The rows are grouped in 4 different ways at once. Each group adds its own fixed numbers to the row, and there is some noise. The rows also spread widely along 12 directions, which tell nothing about the answers.
(in the rows, 128 means zero)
Some rows, each with its group in each grouping after it:
[ 96 101 149  66 140 104  35  88  92  96 194 144  98 151 140  88  82 163
 100 146 162 144 127 164 130 129 127 118  64] => gef z725 (0) S
[150 124 144 104 168 153  37 173 153  96 125 106 109 192 131 121 126  60
 123 131 164  97 142 134 137 124 110 154  90] => nefi z725 (4) A
[107 152 180 139 194 132  71 129 164 101 100 155 114 174 163 109 115 108
  94 117 176  80 112 107 134 113 125 164 145] => gef z496 (2) X
[150  86 101 158  77 120 131 126 120 129 129 111 164 103  78 142 156 110
 112 120 182 134 112 164 123 125 109 134 153] => dova z429 (3) S
[139  91 111 148 111 143  93 145 132 144 154  99 164 148  82 122 156 100
  94 157 156  85 111 134 104 147 104  93 147] => pizaz z496 (0) T
[153 156 145 162 144 141 219 125 142 129  81 143 112 107 151 161 137 112
 129 101  90 146 129  76 150 106 136 127 161] => dek z429 (3) X
[141 179 102 114 162 111 159 156 118 122 110  84  76 123 139  77  59 107
 165 142  75  80 144 110  95 158 155 124 130] => dova z725 (2) Y
[113  97 145 134 134 124 113 105 101 107 139 116  69 139 103 184 127 161
 108 159 140 140 121 100  83  78 148  92  51] => nefi z496 (4) T
[ 99 156 136 112 162 128 111 140 136 125 128 137  86 115 106 162 102 143
 186 114 135 150 135 114 107 126 169 111  72] => pizaz z725 (1) A
[126 126 120 145 133 129 128 107 119 145 115 148 144  76 128 109  97 136
 143  60 167 142 138 163 132 117 121 169 204] => zotaf z496 (1) Y
[113 145 124 140 149  87 189  97 124 111 115 122  84  94 135 108  90 186
 162 107 116 133 124 115 105 112 176 133 129] => zotaf z429 (1) X
[113 148 152 139 222 125 147 126 150 100 102  97  54 178 165 104 122 116
  90 180  48  72 122  72 108 121 127 118 110] => dek z496 (1) S
[132 157  96 119  99 122 110 158 122 133 125 121 149 118  82 117  99 113
 166 124 155 100 134 141 111 163 157 118 130] => pizaz z496 (2) X
[155 113 147 175 180 147 172 129 171 129 110 123  86 126 118 201 175  94
 137 114  82 135 135  79 129 101  98 120 146] => pizaz z496 (4) S
[109 155  96 160 146  99 137 128 146  87  66 120 175 140 148 157 146 141
  97 145 134  92  88 155 105  99 157 149 117] => pizaz z496 (3) X
[143 135 147 157 114 137 195 154 132 154 132 100 118 154 124  89 142 127
 151 138 129 127 124  89 164 137 145 133 145] => gef z496 (3) X
[142 138  98 142 138 137 122 165 155 119  97 109 151 161 132 169 152  74
  94 157 115  98 107 136 117 119 109 127 116] => zotaf z725 (0) Y
[135 136 128 152  86 111 186 140 132 136 130 117 136 137 109 141 126 139
 155 128 142 134 116 100 147 125 154 113 113] => gef z496 (4) X
[121 121 135 134 155 111  98  82 116 121 130 142  92 101 102 117  93 154
  87 123 146  76 106 110  47 113 139  99 143] => zotaf z496 (3) X
[126 114 122 160 131 142 165 127 110 114  90 122 106  97 121 155 133 148
 113 124 122 157 113 124 105  81 136 140 121] => pizaz z725 (4) A
[151 123 110  69 106 143  58 146  67 116 151 107  95 155 116  55  68 115
  79 189 109 103 124 137 118 151 134 111  96] => gef z725 (4) X
[150 147 163  99 137 109 123  80 111 122 153 166  72 113 114 160  56 107
  99 101 113  98 124  64  81 140 129  41 105] => gef z725 (3) X
[127 115 145 190 140 177 173 170 170 177  88 139 117 109  90 166 189 103
 147 133 137 160 116  82 151 126 121 134 176] => pizaz z429 (1) S
[146 132 158 196 168 115 179 154 180 102 109  65 105 182 138 113 161  92
 144 113 163  83 131 105 142  89 120 178 138] => gef z496 (2) Y
[139 135 157 144 161 107 161 117 155 121 160 110  87 135 128 117 118 139
 193  89 131 118 151  94 135 127 142 132 131] => gef z496 (2) X
[126 137 151 138 153 119 141 141 148 115 138 108 134 163 163  96 124 114
 158 102 154 128 148 132 179 121 123 162 128] => nefi z496 (0) Y
[121 180 127 104 150 126 164 110 110 143 109 159  63  84 119 179  61 135
 152 108  76 130 133  73  63 134 162  62  97] => zotaf z725 (3) A
[123 196  85  90 137  97 144 121  95 107  84 131 121 106 165 125  44 127
 146 115  75 109 149 153 114 130 162 136 129] => gef z496 (4) Y
[163  86 149 114 141 125  94  85 148 131 213 130 132 137 117 147 148 120
 135  87 133 139 142 124 145 134  92 102 129] => gef z496 (3) X
[121 124 116 119  54 120 171 145 119 157 168 132 184 113 107  95 114 148
 184 101 167 171 131 142 165 164 151 111 126] => dek z725 (4) A
[106 123 126  77 124 142  49 155  92 140 164 121 151 175 154  17  88 130
 102 183 149 111 127 163 150 186 135 129 124] => nefi z725 (2) T
[164  78 147 167 135 178 164 109  95 164 136 120  67  85 104 134 127 109
  91 107 105 161 142  82 118  98  91 114 175] => nefi z496 (1) Y
[140 136 133 112 142 114  69 135 142 114 129 129 117 151 102 131 105  79
 103 136 156  65 117 134  92 150 114 107 115] => zotaf z725 (3) S
[ 77 153 116 143 122 118 196 125 138 150  97 153 152 115 150 179 137 165
 118 156 101 147 100  91 107 132 172  77  92] => nefi z429 (3) A
[111  91 151 105 129 149 117  91 127 162 212 176 158 101 154 109 133 172
 147  84 127 212 136 138 172 165 107 106 152] => pizaz z725 (2) A

New rows, each followed by its group in each grouping:
[160 123 140 119 164 106 109 105 144  96 164 102 142 151 148 107 111  95
 161  66 141 104 160 163 166 147 105 141 149] => pizaz z496 (1) T
[ 95  84 121 108 167 128  62 104 123 142 197 120 134 120 121  63 152 193
 145 152 127 147 134 174 127 154 128 142 141] => pizaz z496 (3) S
[137 171 111  95 115 130 159 149 124 153 116 154 136 125 142 148  91  97
 157 128  70 145 139 117 160 170 133 100 134] => gef z725 (4) S
[153  96 131 156  96 124 170 105 109 123 142  94 117 138 105 128 122  98
  80 110 140 109 118 108 114 112 103  96 126] => gef z496 (1) A
[140 109  69 134 121 119  86 136  95  88 103  86 134 107  88 144 130 122
 147 120 154 143 141 218 122  94 135 182 114] => pizaz z496 (1) S
[147 113 111 152 102 115 176 124 125 147 153 112 117  84  80 112 123 148
 156 126 124 127 129 102 103 152 144  91 149] => pizaz z429 (2) X
[126 121 138 157  91  91 171 121 108  90 124  80 109 153 106 119 103 129
 129 106 196 115 120 130 122  88 151 136  80] => gef z496 (1) A
[127 116 169 159 119 102 153 117 159 101 159 119 145 168 128 155 145 114
 137  80 194 127 126 113 154 121 116 120  93] => pizaz z496 (2) A
[179 120  81 138 162 137 101 165 142 115 120  59 129 141  90 126 150  72
 140 152 101  61 135 160  82 136 118 126 139] => pizaz z725 (3) T
[139 124 108 156 146 135 137 131 131 146  99 113 118 115  91 164 121  94
 110 137 108  77 122 100  71 129 129  82 152] => nefi z496 (1) T
[141  90 158 177 194 125 165  70 121 100 120 114  39  89 119 134 128 143
 107  90 109 126 139  98  90  68 105 142 164] => dek z496 (1) S
[ 99 134 122 173  98  86 165 135 137  86  62 120 172 149 143 141 142 129
  89 137 193 116  92 160 145  86 145 167 119] => gef z429 (0) S
[116 148 155 114  96 145  99 131  88 120 100 168 119 136 117 191  90 115
 105 125 173 155 121 117 139 110 144 107  85] => pizaz z496 (4) T
[115 131 127 172 143 127 115 153 171 109  96 130 154 152 125 163 173 129
 143 116 189 128 106 147 138  94 143 183 126] => zotaf z496 (2) X
[123 118 159 179 181 118 111 124 186 119 109 120 152 158 144 118 155  95
  91 107 181  63 110 119 114 108 106 149 175] => nefi z496 (3) Y
[131  96 104 139 129 127  95 138 131 120 126 115 154 127 114 129 148 126
 142 120 157 137 135 181 145 119 115 168 144] => nefi z496 (4) S
[105 144 181 128 172 151 109 147 135 121  98 138 105 194 182  80 124 118
  59 191 127 100 104  80 145 140 132 124 126] => pizaz z429 (4) T
[111 141 118 111 116 116 137 107 131 138 151 155 120  98 106 202 112 141
 137 127 112 152 127 103 101 136 141  55  83] => pizaz z429 (0) Y
[161  87 131 129 149 147 115 111 108  91 160  73  76 177 133 145 151  97
  75 152  91 129 136 119 118  91  91 122  72] => gef z496 (2) A
[121 169 146  89 120 135  78 163  95 112 111 126 129 177 145  54  80  92
 134 136 168 117 142 160 182 162 143 168 121] => pizaz z496 (3) S
[153 123 126 139 183 115 116 112 142  96 117 118  97 120 132 145 117 123
 144  96 113 104 144 122 106  97 126 146 139] => nefi z496 (4) X
[203 118 148 112 149 166 110 135  97 145 156  92  36 129  86 117  92  59
 130 123  91  94 162  81  94 136  97  82 135] => gef z725 (3) T
[ 94 121 127 111 144 102 113  97 142 118 167 127 145 157 162  92 122 151
  81 156 122 101 109 123 108 153 129  94 108] => gef z429 (2) A
[ 90 114 130 117 240 174  30  92 131 136 116 168  94 104 152 139 128 155
  76 151  79 117 119 126  73 116 116 121 171] => pizaz z496 (1) T
[150 128 109 130  93 153 133 184 124 151 119  95 148 161 106  78 120  77
 104 162 130  91 116 117 131 159 121 118 145] => gef z725 (4) A
[162 105 138 132 133 165 129 151 142 183 164 118 112 119  85  74 131  76
 139 127 112 116 147  93 144 196  94  94 197] => pizaz z429 (1) S
[145 141  89 126 120 108 155 131 156 115 121 121 150 132 123 205 151 114
 141 131  98 135 120 127 124 128 136  98  90] => zotaf z429 (0) X
[135 121 125 168 170 150 164 116 149 140 104 135 149 115 144 191 176 129
 128 113  88 146 123 121 130 109 118 129 169] => pizaz z496 (3) T
[166  90  86 139  89  98 108 107 122 108 148 112 133  79  46 168 125 125
 127 115 160 102 121 147  62 118 129  86 118] => pizaz z429 (4) X
[164 112 180 159 105 143 165 169 130 157 149 100  74 139  59  93 122  86
 156 126 174 110 133  69 132 152 120 101 132] => pizaz z725 (3) S
[ 80 122 161 135 161 118 129  94 146 120 124 179 104 132 148 196 136 161
  97 137 131 170  97 106 129  98 135 105  83] => gef z725 (1) S
[132 116 104 157 168 116 165 121 158 108 129  80 125 137 135 111 150 134
 137 131  86  89 133 116 100 115 127 131 138] => dek z496 (4) A
[ 90 164  77 123 146  99 134 144 147 145 117 117 141 104 102 122 107 156
 208 130 109 105 138 157 104 158 175 129 135] => gef z496 (1) S
[102 110 145 122 183 120  77  88 138  96 130 157 111 150 157 178 129 121
  63 139 113 118 118 121 108 106 102 104 100] => nefi z496 (0) S
[142 144  90 136 154 126 110 163 164 110  91 101 161 164 138 122 140  82
 102 152 112  72 105 148 127 134 128 143 137] => gef z725 (1) X
[134 182 115 108  55 120 127 180  91 114 103 110 156 168 117 123  75  74
 138 132 181 123 134 150 167 150 154 135  75] => pizaz z496 (2) Y
[121  94 135 120 172 161  68 129 127 133 143 127  93 141 129 111 154 140
 111 157 115 146 129 140 133 118 105 157 138] => zotaf z496 (4) S
[176 108 145 130 132 151 109 101 111 127 136 146  83 100  94 159  97  87
 115  66 148 135 144 109 118 112 100 117 157] => zotaf z496 (1) X
[135  89 150 138 166 123  99  91 145 133 169 147 121  89 113 146 141 141
 187  49 168 165 160 158 141 116 107 153 164] => nefi z496 (3) S
[145 107  80 172  75  97 191 136  99 121 110  65 156 126 107  70 125 125
  91 155 131  82 112 163 108 139 123 145 162] => zotaf z496 (2) S
[116 126 121  95  81 135  74 149 114 141 168 129 171 167 117 111 122 115
 120 145 183 142 123 158 163 153 125 123  94] => zotaf z496 (0) Y
[153 139 152 125 104 108 157 164  99 111 133  74  85 169 117  35  86 110
 165 128 173 111 139 140 162 142 145 164 106] => zotaf z725 (3) S
[ 88 121 104 121 143 149  40 183 166 154 140 126 201 159 139  17 162 152
 140 175 191 111 103 182 160 180 150 191 183] => dova z429 (2) X
[ 97 141 131 155 135 137 149 152 152 128 109 119 170 175 170 121 165 131
 128 134 145 144 116 141 174 115 134 170 128] => gef z496 (2) A
[122 137  75 139 150 111 154 109 145 113 114 128 200 118 172 184 157 140
 139 111  75 143 128 181 140 132 126 133 144] => pizaz z496 (2) T
[127 122 138 134 181 168 137  96 132 166 128 161 142  91 174  85 114 123
 113  72  83 142 141 120 148 143  94 142 241] => gef z496 (1) A
[128 128  88 139 101 134 187 130  99 148 114 119 136  95 111 153 127 133
 126 149  69 152 127 124 124 140 129  97 138] => pizaz z496 (0) S
[144 139 132 156 130 127 144 157 141 111 109  89 112 172 128 149 147  89
 127 136 150 117 127 124 141 101 125 154  98] => zotaf z496 (2) Y
[132 150 142 124 119 131 133 171 113 125 122  98 113 156 132  75 109 125
 184 125 177 152 144 154 179 114 156 185 110] => gef z725 (3) Y
[141 142 113  96 151 149  82 148 151 160 153 148 139 129 112 138 120  84
 187 100 114 138 160 148 158 180 111 125 156] => zotaf z496 (1) S
[122 101 120 158 154 115 148  58 120 117  93 175 118  60 133 211 129 140
  55 106 100 139 109 116  71  86 107  92 159] => nefi z429 (3) S
[109 121 105 134 139  98 127 110 143 124 150 114 164 129 137  88 128 165
 140 121 134 113 117 159 137 138 146 142 148] => gef z496 (1) X
[140  96 145 108 132 186 124  79  55 166 163 160  79  83 143  92  84 134
  67 112  71 173 147  96 117 135  89  97 184] => gef z496 (2) A
[125 128 144 109 149 132 112 128 133 112 155 107 141 186 166 104 134 116
 128 139 121 130 137 138 180 141 122 132 106] => dek z496 (1) T
[154  99 135 140 138 100 135 113 126 102 164  73 121 160 133  74 122 131
 146 115 147  98 145 150 140 118 120 149 138] => gef z496 (4) T
[143 110 180 143 107 114 134 125  99 101 139  95  75 172  98  97 104 103
  91 143 184  98 120 100 125 120 122 113  87] => pizaz z496 (3) S
[124 151 148 114 165 118  92 160 197 142 190 109 141 170 116  83 129 101
 237  79 176  91 165 122 155 178 135 137 135] => gef z496 (2) A
[141 142 137 145 158 128 161 117 126 131 125 114  79 105 117 150 114 125
 154 104 105 130 144 101 106 108 136 116 128] => pizaz z496 (3) Y
[131  68 172 106 161 179  29  83 106 151 208 150  60 110  81 140 127 138
 104 112 156 150 144  99  81 106  97  88 116] => gef z496 (3) A
[106 187 129 152 158  74 164 134 173  88  58 147 173 127 172 131 110 137
 181  69 180 106 124 154 153 113 181 184 152] => nefi z429 (3) X
[125 136 103 134 146 153  93 114 117 133  52 183 155  80 145 156 122 107
  73 107 129 134 114 172 115 111 109 164 206] => zotaf z429 (3) S
[185 140 145 128 146 146 142 131 113 120 129 107  46 122  84 154  94  73
 151  95  99 115 158  72 114 125 123  96 117] => pizaz z496 (1) X
[125 142 157 124 141  70 126 100 135  99 177 108  82 136 102  99  84 165
 200  88 182  98 143 114 108 123 170 123  85] => gef z496 (3) X
[146 136 109  74 111 154  20 156 123 143 155 141 161 140  96 108  95  77
 157  91 177 112 155 174 134 173 114 135 145] => zotaf z496 (4) A
[133 150 106  98 136 157  46 168 127 142 120 127 112 150  78 136  97  72
 104 171 127  71 114 102  89 168 137  83 109] => dova z496 (1) X
[125  71 202 153 156 165 153  86 122 159 167 148  94 129 174  21 136 166
  66 123 136 166 114  81 184 130  99 145 211] => gef z429 (1) X
[138 122  82 124  96 108 199 139 154 167 176  90 144 136  98 142 150 118
 163 169  58 130 133 106 137 187 137  57 106] => gef z429 (1) S
[137 151 132 129 119 111 139 152 145 109 119 102 158 194 165 116 124  94
 123 139 139 107 124 138 180 128 125 150 108] => gef z496 (4) Y
[146 109 147  94 173 121 108  90 105 137 216  94  59 132 125  77  99 160
 186 115  96 131 173 120 116 143 128 106 120] => gef z496 (3) T
[112 103 105 132 121 144  71 122 120 142 132 132 122 108  65 154 123 129
 104 131 171 109 111 134  59 120 133 102 119] => zotaf z496 (1) A
[124 121 132 158 129 134 179 137 134 144 120 112 151 130 141  90 129 125
 139  98 137 130 133 121 155 139 127 143 167] => nefi z496 (1) A
[106 123 151 156 144 148 118 137 123 139 104 138 118 128 136  95 125 146
 100 137 164 130 112 118 130 105 134 161 160] => pizaz z496 (4) Y
[ 80 195 101 114 142 126 146 148 149 185  91 168 133 103 116 136  70 118
 115 171  79  68  99  71  64 185 168  46 145] => gef z725 (1) Y
[120 115 120 135 156 142  58 147 138 151 136 115 122 116  83  76 104 111
 141 119 181  81 139 140  94 142 129 138 171] => nefi z496 (1) Y
[ 87 141 103 157 110 124 160 131 133 149  87 163 221 117 165 151 143 156
 127 121 148 155 108 166 158 137 146 145 167] => nefi z496 (2) T
[144 158 132 153 143 106 207 142 144 114 114  84  85 141 127 134 112 119
 179 119 102 107 147  88 126 110 151 127 104] => dek z496 (4) Y
[165 135 138 133 121 122 108 137 123  85 117 114 106 136 101 164  95  65
 133  77 175 105 140 133 109 111 118 127  98] => pizaz z725 (2) A
[122 142 146  75 100 110 150 121  94 123 187 136  99 149 146 114  86 172
 177 134 118 194 137 117 178 150 164  97  45] => zotaf z725 (0) X
[120  65 158 132 157 116 100  53 130 136 203 168 112  66 117 128 124 201
 153  59 155 176 142 126 118 110 118 118 163] => nefi z496 (4) X
[151 118  93 107 120  87 154  82  94  81 158 102 146 109 160 122  90 139
 130  84  93 149 144 178 131 128 118 123 101] => pizaz z725 (2) A
[ 85 142  89 124 137 171  91 155 121 149  70 160 165 122 133 151 132 122
  74 167 115 132  89 145 105 121 141 128 135] => gef z725 (1) A
[125 122 122 118 110 116  74 147 146 136 161 124 178 155 111 111 114  93
 129 119 187  93 132 149 136 158 114 114 127] => nefi z496 (0) Y
[156  85 133 152 160 121 146  70 140 105 155 114  95  97 120 172 139 120
 106  80 116 128 142 111  90  87  90 101 139] => gef z429 (0) A
[ 90 135 111 121 174 113 109 127 169 128 141 137 162 133 152 124 130 144
 133 128 112 104 120 132 104 149 134 102 127] => nefi z725 (0) A
[144 141 119 127 143 153 127 127  96 135 102 122 109 131 123 156 115  99
  90 153  84 106 126 110  99 131 125  91 130] => pizaz z496 (3) T
[132 156  83 115 114 137 106 145 136 133 102 143 146 116  85 189 119 101
 117 157  98  91 114 110  79 142 146  77 110] => dek z496 (4) X
[116 146 152 141 118 122 126 173 131 112 110 100 110 176 121  68 105 108
 134 145 199  90 129 110 130 139 158 142 100] => nefi z429 (2) A
[123 138 164 161 103 107 195 132 151 122 117 133 112 132 104 180 130 128
 159 102 175 142 120  70 129 114 154  92  88] => pizaz z429 (4) A
[112 145 105 139 141 160 165 149 117 146  89 132 146 122 168 133 146 148
 125 155  75 178 121 134 165 114 140 159 145] => pizaz z496 (4) Y
[122 150 112 144 140  66 145 127 170  99 133  98 158 140 120 117 118 141
 206  81 172  96 132 161 141 128 166 157 123] => gef z496 (1) X
[110 140 145 121 161 157 135 150 104 149 117 124  85 130 151  45  84 134
 109 156 101 113 133  87 116 147 139 116 147] => nefi z725 (0) A
[134 125 168 154 111 166 157 167  80 151  97 111  50 131  96  64  97 119
 130 143 165 137 135  92 138 113 135 158 151] => zotaf z496 (0) S
